The groups are shells around one centre, one inside the other: the same stretched ball of 5 dimensions in 10 sizes.
Known rows, each followed by its group:
[-0.21 -1.92 -1.49 -2.17 -1.32 -1.74  0.51 -1.03  0.21  0.61 -1.90  0.37
 -0.61 -1.39 -0.03  2.52  0.08  1.78  0.10 -2.84]
K_778
[ 0.23 -1.03 -1.02 -0.62 -1.06 -1.28  0.65 -0.72 -1.18 -0.32 -2.01 -1.28
  0.07 -0.92  0.60  1.41 -0.24 -0.45  1.14 -2.54]
K_662
[ 0.95 -0.58 -0.16 -3.01  0.23 -2.90  0.86 -1.69  0.02 -0.11 -1.67 -0.55
 -1.07  1.98  2.14  1.61  0.77 -0.63 -0.08 -1.92]
K_967
[ 0.78 -0.51 -1.28  1.23 -1.99  1.43  0.34 -1.96  0.96 -0.77 -0.72  0.70
 -0.80 -1.42 -0.59  1.56  0.07  2.04  1.89 -2.60]
K_662
[ 1.59 -1.43 -1.55 -4.30 -0.27 -3.32 -0.36  0.79  1.25  1.64 -2.24 -1.59
  0.01 -0.02  1.32  2.65  0.43 -0.01 -2.27 -2.88]
K_204
[ 0.26 -2.03 -1.46 -3.53 -0.47 -3.34  0.22 -0.34  0.10  0.99 -2.32 -0.27
 -0.36 -0.37  1.06  2.46  0.04  0.60 -0.80 -2.78]
K_427
[ 0.70 -0.54 -0.86 -0.43 -1.09 -0.71  0.60 -0.89 -0.57 -0.43 -1.66 -1.33
 -0.11 -0.56  0.58  1.36  0.07 -0.36  1.03 -2.42]
K_209
[-1.42 -2.71 -1.45 -1.75 -0.70 -3.26  0.82 -1.39 -2.11 -0.12 -2.60  0.87
 -0.33 -1.07  0.93  1.78 -0.90  0.53  1.60 -2.71]
K_279
[-1.44 -2.76 -1.50 -1.85 -0.53 -3.83  0.79 -0.61 -3.01 -0.04 -3.07 -0.26
  0.28 -1.26  1.22  1.56 -1.20 -0.67  1.52 -2.77]
K_854
[-1.81 -2.20  0.29 -5.24  0.94 -6.48  2.20 -1.64 -3.76  0.12 -3.40 -1.23
 -0.68  1.88  2.88  1.74  0.23 -2.24  0.22 -1.80]
K_854
[-0.75 -1.52 -1.77  2.36 -2.62  1.45  0.60 -1.79 -0.93 -1.01 -1.36  0.86
 -0.18 -3.31 -1.37  1.44 -0.89  2.16  3.19 -2.95]
K_204
[ 2.51 -0.04 -1.95  1.54 -2.07  2.21 -0.81 -0.65  2.63 -0.26 -0.41  0.01
 -0.25 -1.66 -0.61  1.60 -0.01  1.98  0.86 -2.94]
K_558
[ 0.10 -0.76  0.02 -2.52  0.20 -3.23  1.34 -1.70 -1.59 -0.50 -2.11 -1.07
 -0.72  1.61  2.18  1.26  0.39 -1.47  0.76 -1.86]
K_209
[-1.74 -2.13 -0.27 -3.12 -0.31 -3.85  1.87 -2.47 -2.30 -0.23 -2.47  0.54
 -1.16  0.42  1.29  1.96  0.16  0.26  1.20 -2.10]
K_662
[ 2.97  0.15 -1.95  0.65 -2.08  2.00 -0.96  0.21  3.04  0.35 -0.59 -1.14
  0.06 -1.79 -0.69  1.94  0.31  1.60 -0.29 -3.05]
K_279
[ 0.61 -0.18 -0.22 -0.70 -0.72 -1.06  1.09 -1.54 -0.96 -0.77 -1.59 -1.43
 -0.48  0.45  1.08  1.14  0.41 -0.90  1.24 -2.03]
K_854
[ 0.90 -1.87 -2.60 -1.21 -2.38  0.22 -0.61  0.29  2.15  1.37 -1.51  0.12
 -0.01 -3.40 -1.47  3.05 -0.07  3.19 -0.75 -3.56]
K_854
[-1.70 -2.18 -1.39  0.18 -1.79 -1.20  1.17 -1.29 -2.66 -0.56 -2.42 -0.13
  0.10 -2.66 -0.44  1.60 -0.92  0.65  2.49 -2.82]
K_279
[ 1.02 -0.31 -1.04  1.63 -1.03  0.18  0.27 -1.49 -0.76 -1.44 -1.27 -0.34
 -0.12 -0.28  0.95  0.50 -0.62 -0.53  2.65 -2.34]
K_279
[ 1.12 -0.08 -1.10  1.85 -1.80  1.47  0.32 -1.54  0.20 -1.12 -0.86 -0.39
 -0.30 -1.17 -0.19  1.03 -0.13  0.68  2.22 -2.48]
K_209
[-0.76 -1.36 -1.20  1.02 -1.83 -0.05  0.98 -1.67 -1.69 -0.93 -1.75 -0.01
 -0.17 -2.06 -0.38  1.32 -0.61  0.78  2.66 -2.62]
K_427
[ 0.00 -0.55 -0.30 -0.89 -1.16 -0.75  1.34 -2.04 -0.66 -0.59 -1.46 -0.61
 -0.86 -0.15  0.36  1.61  0.57  0.38  1.25 -2.16]
K_778
[-1.50 -2.40 -0.87 -3.08 -0.73 -3.39  1.38 -1.71 -1.60  0.32 -2.50  0.42
 -0.82 -0.67  0.65  2.33  0.03  0.91  0.63 -2.51]
K_427
[-0.92 -1.20 -0.54 -1.23 -1.66 -0.87  1.60 -1.83 -1.14 -0.19 -1.83 -0.58
 -0.73 -1.38 -0.45  2.11  0.49  1.09  1.13 -2.43]
K_558
[-2.35 -2.11  0.46 -3.49  0.76 -5.66  2.48 -2.84 -4.47 -0.94 -3.07 -0.03
 -1.03  1.95  2.82  1.12 -0.16 -1.97  2.03 -1.60]
K_967
[-2.51 -1.81 -0.11 -0.07 -0.75 -2.54  2.29 -2.95 -4.51 -1.72 -2.51  0.18
 -0.61 -0.37  1.05  0.75 -0.73 -0.88  3.80 -1.93]
K_204
[ 0.97 -1.08 -1.47 -1.16 -1.03 -1.32  0.02  0.03 -0.10  0.28 -1.94 -1.38
  0.25 -1.06  0.59  1.74 -0.21 -0.16  0.18 -2.79]
K_427
[ 0.43 -0.18  0.03 -0.87 -0.54 -1.13  1.29 -2.40 -0.68 -0.99 -1.32 -0.46
 -1.07  1.14  1.27  1.16  0.59 -0.36  1.51 -1.83]
K_209
[-1.93 -2.37 -0.34 -4.42 -0.59 -4.20  1.99 -1.70 -2.08  0.67 -2.82 -0.43
 -0.92 -0.34  0.70  2.68  0.58  0.50 -0.10 -2.33]
K_440
[-1.44 -1.28  0.09 -1.23 -0.38 -2.73  2.01 -2.68 -3.11 -1.21 -2.24 -0.22
 -0.84  0.62  1.47  1.03 -0.08 -0.93  2.47 -1.84]
K_778
[ 1.96 -1.30 -3.04  0.87 -2.59  1.66 -1.39  0.68  2.65  0.78 -1.08  0.04
  0.44 -3.63 -1.42  2.36 -0.61  2.84  0.06 -3.69]
K_854
[-2.27 -1.82 -0.45 -0.34 -1.40 -1.76  2.09 -2.26 -3.59 -1.00 -2.44 -0.34
 -0.38 -1.53  0.05  1.39 -0.40 -0.01  2.85 -2.29]
K_204
[-0.16 -1.13  0.07 -3.25  0.82 -4.64  1.35 -1.54 -2.45 -0.49 -2.58 -1.18
 -0.56  2.26  3.04  1.06  0.10 -2.43  0.75 -1.77]
K_204
[-2.24 -2.50 -0.40 -3.46 -0.47 -4.23  2.02 -2.05 -2.90  0.05 -2.88  0.07
 -0.84 -0.25  1.02  2.15  0.02  0.12  0.99 -2.26]
K_427
[ 1.34 -0.72 -1.98  1.04 -2.27  1.36 -0.35 -0.10  1.02  0.01 -1.21 -0.88
  0.27 -2.71 -0.96  1.79 -0.29  1.43  0.87 -3.12]
K_662
[ 0.44 -1.29 -1.75  1.06 -1.38 -0.39 -0.01 -0.60 -1.00 -0.69 -1.81 -0.35
  0.37 -1.71  0.38  1.05 -1.05  0.02  2.12 -2.83]
K_440
[ 0.09 -1.29 -0.62 -3.79 -0.61 -2.92  1.04 -0.67 -0.30  0.87 -2.25 -1.47
 -0.52 -0.07  0.80  2.48  0.82  0.09 -0.98 -2.45]
K_662
[ 0.12 -2.09 -1.09 -4.71  0.20 -4.70  0.47 -0.28 -0.48  1.11 -2.70 -0.70
 -0.38  0.57  1.90  2.38  0.17 -0.37 -1.21 -2.58]
K_440
[-1.74 -1.90  0.34 -3.71  0.86 -5.67  2.18 -2.27 -4.01 -0.70 -3.06 -0.62
 -0.79  2.06  3.00  1.14 -0.11 -2.33  1.47 -1.68]
K_967
[-1.14 -1.66 -0.54 -0.58 -0.15 -3.10  1.34 -1.86 -3.54 -1.29 -2.55 -0.27
 -0.17  0.29  1.93  0.63 -0.94 -1.66  2.82 -2.11]
K_279
[-0.36 -2.21 -1.96 -2.41 -2.01 -1.39  0.34  0.20  0.19  1.38 -2.27 -0.84
  0.11 -3.09 -1.05  3.05  0.03  1.99 -0.71 -3.31]
K_440
[-1.52 -1.76  0.02 -2.10  0.32 -4.09  1.87 -2.85 -3.20 -1.15 -2.45  0.61
 -1.06  1.52  2.37  1.01 -0.30 -1.11  2.36 -1.78]
K_558
[ 1.11 -1.35 -1.85 -1.76 -1.65 -0.49 -0.21 -0.45  1.98  0.95 -1.36  0.10
 -0.50 -1.66 -0.45  2.69  0.35  2.36 -0.68 -3.07]
K_209
[ 0.22 -1.89 -2.43  0.61 -2.29  0.40 -0.31 -0.36  0.42  0.20 -1.60  0.46
  0.18 -3.33 -1.07  2.10 -0.83  2.25  1.25 -3.35]
K_558
[-0.10 -1.37 -0.43 -2.60  0.19 -3.51  1.03 -1.85 -1.30 -0.36 -2.12  0.05
 -0.87  1.38  2.12  1.44  0.07 -0.69  0.87 -2.05]
K_778
[-0.35 -1.02  0.34 -3.47  0.62 -4.30  1.69 -2.04 -2.14 -0.45 -2.36 -0.91
 -0.97  2.30  2.67  1.31  0.51 -1.77  0.65 -1.69]
K_440
[ 2.57  0.04 -1.87  1.40 -1.90  1.94 -0.81 -0.36  2.32 -0.26 -0.57 -0.53
 -0.04 -1.53 -0.36  1.47 -0.03  1.36  0.76 -2.91]
K_558
[ 1.03 -0.77 -1.56  0.79 -1.45  0.10 -0.07 -0.60 -0.06 -0.51 -1.46 -0.64
  0.15 -1.39  0.22  1.24 -0.54  0.26  1.50 -2.76]
K_778
[-1.02 -1.14 -0.42  0.52 -1.13 -0.72  1.55 -3.27 -1.72 -1.54 -1.42  1.29
 -1.23 -0.17  0.54  1.07 -0.21  0.88  3.22 -2.05]
K_967
[ 1.57 -0.49 -1.62  1.54 -1.23  0.46 -0.37 -0.80  0.18 -0.92 -1.20 -0.26
  0.09 -0.90  0.62  0.82 -0.74  0.04  1.99 -2.67]
K_967

New rows. What belongs after each?
[ 0.93  0.01 -0.40  0.01 -1.14  0.09  0.87 -1.86  0.03 -0.84 -1.08 -0.73
 -0.75  0.11  0.52  1.26  0.50  0.18  1.39 -2.12]
K_209
[ 1.31 -1.46 -2.67 -0.58 -2.73  1.03 -0.75  0.85  2.29  1.39 -1.42 -0.82
  0.39 -3.92 -1.85  2.96 -0.02  2.89 -0.86 -3.65]
K_279
[-0.60 -2.38 -1.20 -4.38 -0.35 -4.42  0.78  0.00 -1.32  1.20 -3.01 -1.27
 -0.02 -0.63  1.14  2.56  0.02 -0.28 -0.97 -2.75]
K_662
[-1.37 -1.31  0.36 -3.47 -0.28 -3.64  2.27 -2.12 -2.53 -0.17 -2.49 -1.20
 -0.95  0.78  1.31  1.88  0.77 -0.80  0.62 -1.85]
K_279
[-0.36 -1.55 -1.58  0.75 -1.91  0.21  0.51 -1.85 -0.28 -0.62 -1.39  1.19
 -0.57 -2.03 -0.55  1.69 -0.51  2.06  2.24 -2.79]
K_558
[-1.32 -2.60 -1.01 -3.01 -0.01 -4.54  1.04 -1.24 -2.54  0.05 -2.95  0.16
 -0.36  0.01  1.81  1.74 -0.64 -0.56  1.00 -2.48]
K_209
[ 0.22 -0.45 -0.77  0.98 -1.64  0.51  0.94 -1.84 -0.75 -1.06 -1.27 -0.44
 -0.46 -1.07 -0.08  1.18 -0.02  0.49  2.23 -2.35]
K_427
[-1.84 -2.15 -0.49 -1.55 -0.05 -3.97  1.63 -2.01 -3.89 -0.99 -2.84  0.00
 -0.35  0.27  1.91  0.99 -0.83 -1.38  2.53 -2.11]
K_558
[ 0.18 -2.00 -2.43  0.32 -1.95 -0.30 -0.35 -0.03 -0.11  0.20 -1.92  0.05
  0.44 -3.05 -0.59  1.91 -1.03  1.49  1.20 -3.34]
K_558
[-0.20 -0.70 -1.06  1.55 -2.34  1.40  0.95 -1.89 -0.52 -0.94 -1.15 -0.08
 -0.45 -2.25 -1.06  1.51 -0.08  1.57  2.45 -2.60]
K_440
[-3.02 -3.19 -0.89 -2.84 -0.94 -4.16  1.97 -1.57 -3.83  0.13 -3.30 -0.02
 -0.30 -1.71  0.41  2.21 -0.58  0.25  1.53 -2.60]
K_204
[ 0.26 -1.11 -0.98 -0.55 -0.99 -0.85  0.61 -2.28  0.21 -0.60 -1.22  1.21
 -1.13 -0.05  0.63  1.60  0.03  1.41  1.56 -2.36]
K_279
[-0.42 -0.51 -0.71  2.16 -2.11  1.52  1.26 -2.94 -0.84 -1.64 -0.89  0.77
 -0.93 -1.46 -0.68  1.08 -0.08  1.56  3.42 -2.28]
K_854
[-0.72 -1.78 -0.21 -4.08  0.55 -5.05  1.40 -1.26 -2.37  0.12 -2.86 -1.01
 -0.54  1.45  2.48  1.66  0.12 -1.64  0.17 -2.04]
K_662
[-1.56 -1.51 -0.31 -1.10 -1.02 -2.03  1.88 -2.19 -2.69 -0.76 -2.25 -0.42
 -0.62 -0.64  0.51  1.50 -0.04 -0.08  2.08 -2.16]
K_778
[ 2.87 -0.68 -2.63  0.29 -1.68  0.80 -1.54  0.87  2.68  0.63 -1.08 -0.67
  0.48 -1.98 -0.12  1.88 -0.47  1.31 -0.33 -3.36]
K_204
[-1.38 -1.76 -0.11 -2.14  0.19 -4.00  1.76 -2.44 -3.14 -0.96 -2.52  0.17
 -0.83  1.16  2.20  1.09 -0.33 -1.21  2.08 -1.89]
K_778
[ 0.30 -0.51 -0.20 -1.93 -0.89 -1.21  1.29 -2.11  0.08 -0.22 -1.38 -0.40
 -1.20  0.48  0.61  1.93  0.97  0.68  0.47 -2.08]
K_209
[ 0.03 -1.49 -0.75 -4.36 -0.92 -2.75  1.02 -0.71  0.48  1.35 -2.11 -1.09
 -0.77 -0.47  0.26  3.04  1.12  1.14 -1.58 -2.59]
K_279
[ 0.45 -1.59 -0.79 -4.03  0.48 -4.56  0.54 -0.40 -0.95  0.58 -2.60 -1.15
 -0.26  1.24  2.44  1.81  0.06 -1.37 -0.66 -2.34]
K_967
[ 0.39 -1.32 -0.52 -3.13  0.54 -4.07  0.72 -1.22 -1.16 -0.11 -2.30 -0.53
 -0.60  1.73  2.62  1.38  0.02 -1.35  0.29 -2.09]
K_440
[-2.30 -2.31 -0.35 -2.36 -0.30 -4.24  2.03 -1.65 -4.26 -0.53 -3.17 -0.85
 -0.18 -0.31  1.46  1.40 -0.55 -1.41  1.92 -2.18]
K_279
[ 1.46 -0.90 -1.48 -1.34 -1.14 -0.65 -0.16 -0.80  1.65  0.37 -1.23  0.05
 -0.60 -0.57  0.36  2.10  0.29  1.43 -0.13 -2.73]
K_778
[-0.09 -0.35  0.25 -1.16 -0.28 -1.99  1.65 -2.23 -1.97 -1.11 -1.81 -1.12
 -0.79  1.21  1.63  0.95  0.41 -1.36  1.71 -1.74]
K_854
[-0.51 -1.60 -1.65  0.59 -2.22  0.40  0.59 -1.57 -0.27 -0.33 -1.48  0.75
 -0.43 -2.61 -1.01  1.94 -0.40  2.25  1.90 -2.91]
K_662
[ 1.06 -1.48 -2.14 -0.98 -1.79 -0.19 -0.43 -0.27  1.69  0.76 -1.42  0.21
 -0.23 -2.11 -0.55  2.46 -0.07  2.28 -0.18 -3.18]
K_427
[ 0.33 -0.93 -1.61  2.37 -1.97  1.28  0.21 -1.80 -0.29 -1.25 -1.04  0.87
 -0.30 -1.93 -0.40  1.01 -0.80  1.43  3.04 -2.71]
K_558
[ 0.11 -0.99 -0.63 -2.46 -1.17 -1.45  1.07 -1.37  0.19  0.41 -1.68 -0.70
 -0.85 -0.48  0.13  2.39  0.85  1.03 -0.18 -2.42]
K_778
[ 1.79 -0.61 -2.24  1.39 -2.62  2.44 -0.70 -0.72  2.69  0.07 -0.51  0.56
 -0.34 -2.75 -1.47  2.12 -0.03  3.12  0.80 -3.19]
K_967
[-1.88 -1.56  0.09 -2.21 -0.79 -2.70  2.31 -2.69 -2.64 -0.58 -2.27 -0.21
 -1.08  0.00  0.67  1.79  0.44  0.10  1.66 -1.98]
K_209
[ 1.95  0.47 -0.99  1.88 -1.66  1.93  0.07 -1.58  1.14 -1.14 -0.47 -0.43
 -0.50 -0.55  0.02  0.95  0.17  0.73  1.86 -2.36]
K_279
[-1.34 -1.76  0.08 -4.32  0.01 -4.50  2.00 -1.73 -2.33  0.25 -2.75 -1.03
 -0.86  0.86  1.61  2.12  0.65 -0.76  0.05 -2.00]
K_662
[-1.38 -1.93 -0.56 -2.78 -1.02 -2.59  1.66 -2.12 -1.21  0.17 -2.15  0.33
 -1.07 -0.62  0.26  2.42  0.46  1.26  0.66 -2.37]
K_209
[-1.00 -1.24 -0.57 -0.49 -1.31 -1.33  1.52 -1.55 -2.37 -0.68 -2.15 -1.06
 -0.20 -1.19  0.21  1.42 -0.15 -0.28  1.94 -2.35]
K_967
[-1.74 -2.67 -1.71 -0.72 -1.68 -1.88  0.94 -1.03 -2.27 -0.06 -2.58  0.26
  0.07 -2.77 -0.39  1.97 -0.96  1.13  1.86 -3.01]
K_967
[ 1.10 -0.68 -2.02  1.51 -2.80  2.21 -0.21 -0.36  1.29  0.01 -1.00 -0.63
  0.14 -3.36 -1.70  2.00 -0.14  2.25  1.07 -3.20]
K_440
[-0.63 -0.94 -0.44  0.70 -0.78 -1.15  1.30 -2.50 -2.39 -1.64 -1.73  0.18
 -0.57  0.04  1.14  0.61 -0.54 -0.59  3.21 -2.04]
K_662
[ 0.52 -1.41 -1.91  0.04 -1.63 -0.47 -0.10 -0.02 -0.33  0.08 -1.90 -0.87
  0.45 -2.26 -0.15  1.68 -0.67  0.53  0.96 -3.05]
K_427
[ 1.17 -0.09 -0.42 -0.48 -0.60 -0.77  0.67 -1.81  0.02 -0.82 -1.20 -0.53
 -0.78  0.90  1.29  1.10  0.38 -0.34  1.23 -2.04]
K_662
[-0.19 -0.85 -1.18  1.50 -2.25  1.23  0.87 -2.02 -0.38 -0.94 -1.11  0.37
 -0.55 -2.12 -0.93  1.51 -0.17  1.78  2.50 -2.62]
K_662
[ 1.69 -1.07 -2.62  1.40 -2.42  1.78 -1.00 -0.23  2.18  0.15 -0.87  0.55
  0.06 -2.99 -1.15  1.98 -0.58  2.68  0.93 -3.36]
K_967
[ 1.12 -1.02 -2.00 -0.56 -2.53  1.13 -0.21 -0.21  2.19  0.89 -1.12 -0.41
 -0.25 -2.94 -1.60  2.78  0.41  2.90 -0.41 -3.24]
K_558
[ 1.56 -0.29 -1.09 -1.67 -1.85  0.50  0.28 -0.70  2.32  0.78 -0.96 -1.03
 -0.72 -1.17 -0.75  2.68  1.20  2.02 -0.99 -2.72]
K_204
[-1.32 -1.90 -0.65 -2.84 -1.21 -2.44  1.60 -1.63 -1.27  0.39 -2.29 -0.32
 -0.79 -1.08  0.00  2.51  0.48  1.10  0.35 -2.48]
K_427
[-0.77 -1.86 -0.71 -2.76 -0.68 -2.67  1.22 -2.25 -0.50  0.10 -1.91  1.00
 -1.29  0.07  0.79  2.25  0.36  1.39  0.64 -2.33]
K_204
[-2.04 -2.76 -0.40 -5.38  0.15 -6.01  1.87 -0.85 -3.21  0.85 -3.57 -1.28
 -0.34  0.16  1.75  2.43  0.12 -1.10 -0.43 -2.34]
K_279
[-1.51 -1.78 -0.75 -1.16 -1.38 -1.89  1.58 -1.48 -2.49 -0.33 -2.40 -0.77
 -0.22 -1.58  0.03  1.78 -0.20  0.17  1.66 -2.48]
K_209
[ 0.34 -0.88 -0.53 -2.62 -0.95 -1.66  1.03 -1.44  0.33  0.36 -1.63 -0.67
 -0.93 -0.02  0.46  2.29  0.90  0.86 -0.27 -2.33]
K_778
[ 1.68 -0.64 -2.08  1.80 -1.94  1.51 -0.66 -0.77  1.38 -0.54 -0.84  0.38
 -0.05 -1.92 -0.37  1.35 -0.60  1.61  1.66 -2.98]
K_209
[ 1.22 -0.89 -1.97  1.44 -1.58  0.41 -0.43 -0.23 -0.10 -0.58 -1.50 -0.62
  0.48 -1.86  0.15  1.07 -0.96  0.20  1.78 -2.95]
K_279
[-1.62 -2.57 -0.64 -4.38 -0.23 -4.65  1.57 -1.61 -1.86  0.60 -2.79  0.18
 -0.91  0.07  1.26  2.48  0.21  0.41  0.01 -2.39]
K_558
[ 0.45 -1.11 -0.97 -1.83 -1.12 -1.12  0.63 -1.64  0.81  0.18 -1.36  0.40
 -1.03 -0.33  0.29  2.23  0.54  1.61  0.23 -2.50]
K_662
